Each cloud of rows lies close to a flat space through zero, with a little noise off it, and is much wider in some directions of that space than in others. After each cloud: how many dimensions does that space have?
In the rows, 128 means zero.

[[ 91  99  57 126 112 115 107  89 122 102 108 117 201  95]
 [117 150  98 152 117 185 131 148 118 195 119 114 154 101]
 [ 83  76 121 127 118 193 144 118 102 168  83 136  98 147]
 [ 96 118 136 123 139 113 167 100 166 151 116 105 111 135]
 [149  88 146 148  73 164 113 121  85 117 102 117 117 105]
 [175 167 187 152 134 135 120 213 169 156 185 101 100  92]
 [178 137 180 196 229 123 215 106 144 204 145 113 174 181]
 [177 173 226 127 163 116 195 101 116 151 162 138  57 241]
 [106 194  76 165 106 206  69 146 153 195  75 139  82 122]
 [110  86 126 150 126 121 146 150 135 163 132  58 155  99]
 [106  67 108  84 143  82 185 174 110  81 113 155 184  46]
 [138 106 147 127  91 137 212 101  61 163 122  88 186  82]
 [147 168 168 107 139 148  97  76 166  80 185 210 100 153]
 [100 134 139 116 101 136  97 109 175 112 118 135  70 117]
 [125 119 121 137 113 106 143 148 150 137 136  71 177  54]
 [115 101 108 126 100 122 126 170 157  98  98 144 136  20]
 [103 128 126 130 150 114 146 175 142 190 166  44 129 166]
 [ 73  92  90  82 129  67 166  96 113 111 148  71 200 140]]

10

[[147 136 121 121 129  72 128 110  84 132 105 113 122 122]
 [127 128 112 146  87 117  82 132 119 105 116 119 174 129]
 [134 130 108 134 136  83 132 112  98 139 133 127 119 127]
 [141 132 154  88 142  92 142 127 111  88  56 126 162 127]
 [127 119 145 119 111 134 111 127 126  96 110 118 134 140]
 [126 148 141  94 151 101 153 121 116 115  86 129 145 124]
 [127 154 138 100 147 109 149 122 116 128  97 126 137 121]
 [130 124 150  97 136 106 134 127 120  81  71 127 162 136]
 [131 104 143 136 116 163 118 139 146 113 135 127 117 137]
 [116 118 119 136 126 136 123 131 140 117 137 139 144 133]
 [134 110 127 134 130 117 129 120 118 124 139 126 106 137]
 [133 145 132 118 126 124 127 138 131 121  97 129 163 115]
 [134 128  98 159 123 120 121 125 121 169 170 130 108 119]
 [124 152 133 107 119 104 122 114 103 115 102 111 134 131]
 [144 139 107 126 147  69 143 115  92 146 116 131 131 116]
 [127 138 120 133 123 125 123 130 127 135 128 128 141 122]
 [126 121 111 137 126 111 121 124 123 122 130 135 146 131]
 [119 117 127 135 121 139 121 123 130 123 147 126 111 140]]

6

[[131 130 135  94 110 131 126  81  96 110 191 162 125 143]
 [168 127  92 120 101 106 135 124 199 143 103 130 118 101]
 [170 152  98 101 135 114 127 137 146 127 124 118 143 121]
 [107 102 137 124  95 144 138  77 108 121 181 163  93 144]
 [ 93  98 117 142 133 157 109  99 113 146 188 152  98 138]
 [ 83 105 181 165 149 131 108 138  96 132 108 129 132 135]
 [ 91  13 183 190  25  92 137  21 193 140  90 202  20 138]
 [122 174 140 121 167 128 127 189 113 116 103 103 182 113]
 [121 170 135 105 131 133 155 167 123 102 130 122 166 112]
 [149 166  66  92 146 160 120 157 146 143 203 132 154  92]
 [148 125 132 109  92 107 123 109 188 132 145 179 131  91]
 [115 113 110 145 154 149 117 123  93 139 130 101 108 158]
 [178 174  42  85 151 148 146 154 136 133 164  91 144 125]
 [131  77  61 155 114 166 128  94 155 176 163 123  51 128]
 [168 140  67 107 125 144 137 136 160 148 159 121 120  99]
 [143 176  56  97 182 162 119 168 106 136 178  88 160 133]
 [185  75  86 125  25 108 183  57 214 140 103 149  37 111]
 [118 112  63 130  72 122 156  99 235 135 139 156  83 123]]

7

[[134 145 130 148  97 151 101 187 137  93 138 141 178 152]
 [128 126 118 110 134 137 131 110 161 153 131 130 106 121]
 [124 116 130 102 129 142 141 109 168 155 133 128  93 121]
 [127 139 130 129 122 140 114 137 148 132 131 135 122 129]
 [143 139 116 163  96 162 106 162 145 123 118 145 184 148]
 [151 154 117 184  99 144  84 160 112 127 108 153 192 136]
 [138 161 135 173 129  90  86 155  49  94 118 137 168 124]
 [101 139 131 121 161 108 133 123 117 107 137 112  99 134]
 [113  92 128  78 158 118 179  67 152 163 129 107  61 110]
 [128 127 128 102 127 144 126 110 174 163 134 134  90 116]
 [111 128 138  86 144 133 134 111 175 145 148 124  62 119]
 [118 133 134 159 137 120 129 125  98 119 112 124 131 133]
 [132 105 118  96 109 172 149 124 203 156 139 130 118 135]
 [ 76 136 138  98 178 114 149 123 146  96 154  99  63 144]
 [131 122 133 150 129 115 135 118  93 127 110 125 137 124]
 [117 115 140 117 147 109 148 101 110 133 125 115  93 117]
 [129 144 149 107 115 132 102 151 151 125 150 139 102 122]
 [132 142 140 175 133  99 109 122  61 123 101 132 140 117]]

6

[[118 123 111 116 100 122 148 140  93 120  90 105 135 115]
 [125  92 113 121 127 172 132 147 112 138 124 116 126 117]
 [135 137 107 126 129  53  98 113 108 111 122 119 123 121]
 [158 144 148 129 132 137 137 123 116 120  99 106 138 131]
 [121 132 113 139 126 101 115 119 131 137 153 145 128 116]
 [137 157 124 137 122  84 119 113 121 125 127 130 136 123]
 [132 109 119 141 136 117 107 136  80 129  98  97 132 106]
 [128 113 120 129 135 127 114 130 122 128 130 123 122 124]
 [141 127 119 115 126 115 126 124 120 116 117 115 125 129]
 [111 133 138 139 141  93  98 122 138 121 138 141 123 132]
 [142 130 152 146 152 145 115 123 140 135 142 135 130 134]
 [130  98 130 129 144 168 122 139 132 140 139 127 120 128]
 [132 129 161 145 145 175 136 132 144 145 134 136 133 138]
 [141 131 117 125 136 117 117 114 148 130 161 143 121 131]
 [125 145 128 124 127  79 115 119 122 107 110 122 126 132]
 [114 124 111 130 115 117 133 134 110 133 121 123 133 112]
 [140 155 126 131 121  87 127 116 117 119 115 122 137 123]
 [ 97 110 122 144 130 130 113 138 123 143 143 138 127 115]]

6

[[122 121 145 134  91  88 163  93 113 116 149 131 176 112]
 [ 85  90 129 128 121  58 138 187  89 139 169 110 196  83]
 [166 119 169 135 106 110 125  87 146 168 187 129  59 165]
 [132 126 120 175 101  91 140 113  88 111 137 108 121 117]
 [131 119 108 153 159 155 138 113 157 146 140 114 128 147]
 [ 94 132 162  40 164 127  86 135 110 163  79  90 108 137]
 [181 140  78  70 189 101  28 125 138 118  80 125  93  90]
 [139 138  81  65 180 133  80 183 127 140  14  98 118 148]
 [ 31  91 140 160 113 115 149 146 233 116  50 168 156 197]
 [ 49 103 104 164 182 153  93 166 230 112  99 175 129 121]
 [131  97 150 137  83 107 159 128 133 111 123 133 118 184]
 [ 65 144 111 155 118 138 171 169 153 131  63 149 208 124]
 [ 78 116 153 191 114  79 124 116 153 142 196 153 125  90]
 [191 193 133 125  88  17  91  79  77 187  89 116  91  82]
 [155 130 129 139 101 136 150 136  30  99 162  76 105 122]
 [138 103  66 177 147 183 185 187 150 137 110  99 148 201]
 [119 106 108 145 150 166 146 135 172 129 120 122 127 181]
 [133 112 101 138 166 219 170  99 151 119 144 102 144 175]]

10

[[137 142 148 111 116 143 136 160 117 135 146 121 131 124]
 [142 131 106 146 133 116 106 118 120 146 113 132 108 144]
 [144 137 144  88  93 141 172 168 118 124 181 124 135 121]
 [117 153 147 103 122 124 159 145 122 103 148 107 144 104]
 [114 160 141 119 133 123 125 153 110 115 133 106 132 107]
 [133 108 131 178 160 145  53 107 139 174  72 151 105 157]
 [109 137 130 148 158 113 110  97 138 119  90 114 132 123]
 [159 148 140 110 114 133 153 142 123 149 138 115 117 146]
 [116 152  87 129 135  79 146 103 112  93 127 101 127 112]
 [122 110 164 122 126 162 128 142 146 137 131 141 141 126]
 [119  72 150  84  91 157 212 119 175  93 180 153 175 116]
 [120 172 118 168 170 102  63 124 101 143  76 104 103 127]
 [118  96 109 132 118 131 127 125 133 113 142 153 135 123]
 [125  50 142 121 109 168 156 102 179 125 144 176 157 139]
 [159  86 126 129 106 157 133 123 146 164 139 165 118 162]
 [110  11 147 115 102 187 168  96 204 109 156 201 175 131]
 [127 219 127 129 151  84 113 151  80 122 109  66 109 110]
 [ 93 189 106 140 157  77 102 137  88  90 110  80 124  88]]

5

[[139 155 124 102 108 100 165 129  93 127 124 131 134 127]
 [131 158 130 122 125 140  71 116 150 150 134 106 139 139]
 [ 66 127 152 145 133 120  97 155 149 137 111  56 147 139]
 [164 105 100 112 111 129 185 138 155 165 125 120  72 146]
 [138 118  83 135 127  91 134 125 150 116 125 153 129 128]
 [ 76 117 175 112 123 140 137  88  98  63 112 111 154 128]
 [120 153 114 124  98 107 107 109 136 116 150 131 137 104]
 [143 131 112 134 144 102 119 138 146 152 124 139 113 149]
 [143 132 128 152 128 136 169 154 124 121 138  91  92 165]
 [135  95 101 129 122 116 166 122 115 125 114 113 139 153]
 [135  85 162 164 152 132 135  89  48 117 148 169 116 164]
 [ 90 139 150 116 110 111 122 101 127  92 133 129 130 111]
 [134 126 140 129 154 146  96 130 116 152 115 120 153 149]
 [124 119 121 151 151  95  92 129 132 162 123 126 127 165]
 [ 62 131 114 140 132  66  82 137 137 104 114 142 189  80]
 [133 112 105 118 121 123 119 128 130 155 126 154 150  93]
 [126 176  81 150  98  86  99 156 140 141 148  84 157 124]
 [160 160 123 125 143  91 176 149 116  92 126 177  99 134]]

10

[[108 135 120 133 130 120 124  88 156 100 123 155  89 110]
 [102 128 133 151 153 137 163 144 123 181 123 155  87 143]
 [126 120 147 144 123 164 159 135  99 147 115 154 128 134]
 [115 128 164 128 108 183 128 166 113 113 120 130 146 116]
 [142 139 149 144 137 165 143 154  90 119 109 116 132 146]
 [118 155 102 119 149  73 103 117 106 154 151  86 109 113]
 [136 137 128 123 117 129 140 123  97 172 108 135 123  99]
 [130  92 162 143 132 112 134 115 102 156 149 111 117 152]
 [142 143 115 108  98 117 137 145 164 106 127 125 160 140]
 [166 172 105 129 116 147 167 157 126  95  94 121 161 158]
 [160  68 203 140  93 174 169 141  77 172  89 138 125 100]
 [143  61 171 120 106 121 118 112 140 182 126 141 120 129]
 [106 146 147 162 148 152 163 138 120 129 137 158  99 190]
 [131 132 146 130 126 126 157 149 106 144 143 141 127 128]
 [148 154  88  92 126  57  87 107 119 153 145  87 138  99]
 [146 158  92 112 110 163 105 122 131  89  90 126 169 104]
 [144 138 113 114 132 119 123 136 157  84 155 155 152 152]
 [114 140 140 133 111 137 158 133 108 132 132 139 131 114]]

11

[[148 149 141 110 160 154 139 168 130  99 136 140 129 134]
 [140 120 111 105 141 141 139 141 100 139 142 161 138 132]
 [149 122  97 101 178 152 128 167 100 143 144 154 138 151]
 [100 134 154 148  81  84 110  79 137 116  98  89 100 100]
 [121 130 129 143  91 103 141  91 132 146 124 120 114 104]
 [ 71 148 180 180  42  79 115  40 181 118  88  59 100  66]
 [115 114 134 133 100  99 141  97 124 151 125 127 121 104]
 [119 179 184 136 141 165  77 138 209  47 103  74 113 140]
 [156 135 109 108 175 171 125 184 129 109 136 137 150 166]
 [149 132 120 121 151 152 122 159 121 128 121 142 142 149]
 [161 121 116 108 181 164 118 188 119 114 142 151 159 172]
 [ 92 133 147 145  87  91 118  74 143 123 114 100 112  96]
 [121 133 123 131 134 134 134 136 137 123 132 131 124 133]
 [140  98 101 118 133 119 144 125  87 155 145 165 126 117]
 [167  88  71 100 164 139 169 156  55 178 174 199 145 153]
 [101 143 148 145 101 115 133  94 142 124 127 108 122 111]
 [131 124 140 119 150 143 123 140 127 123 115 130 131 140]
 [ 96 151 167 151  98 119 111  99 153 103 102  90 115 110]]

2

[[104  90 150 131 132 100 109 120 106 115 143 152 129 100]
 [140 150 173 140 119 158 120 173 104 117 113 167 141 127]
 [138 151 117 143 138 179 131 171 160 141  95 127 134 132]
 [ 80 109 104 158 143 108  89 122 224 131 104 105 137 144]
 [143 104 169 115 128 121 149 112  33 105 153 162 121  86]
 [134 172 110 163 143 208 123 206 212 143  61 125 146 148]
 [120 165  91 154 136 174 104 198 241 147  67 116 148 163]
 [115 100 119 118 137 101 132 111 119 117 132 133 124 105]
 [108 129 140 134 110 101  88 136 154 132 135 135 138 152]
 [118 116 134 119 118  84 122  98 119 116 144 126 125 134]
 [132 143 141 142 126 142 128 129 138 126 119 126 132 142]
 [141 154 115 123 123 145 132 161 148 132 106 130 135 140]
 [105 122 137 128 112  81 100 122 152 115 129 136 136 146]
 [123 138 172 145 114 130 104 138 116 122 133 149 137 142]
 [126 124 145 124 116 104 125  89 105 127 157 119 121 141]
 [159 159 151 125 120 167 146 171  91 126 116 157 133 126]
 [135 156 135 149 131 168 124 162 158 132  98 132 139 146]
 [143 139  99 130 143 175 146 150 141 150 114 112 123 121]]

6
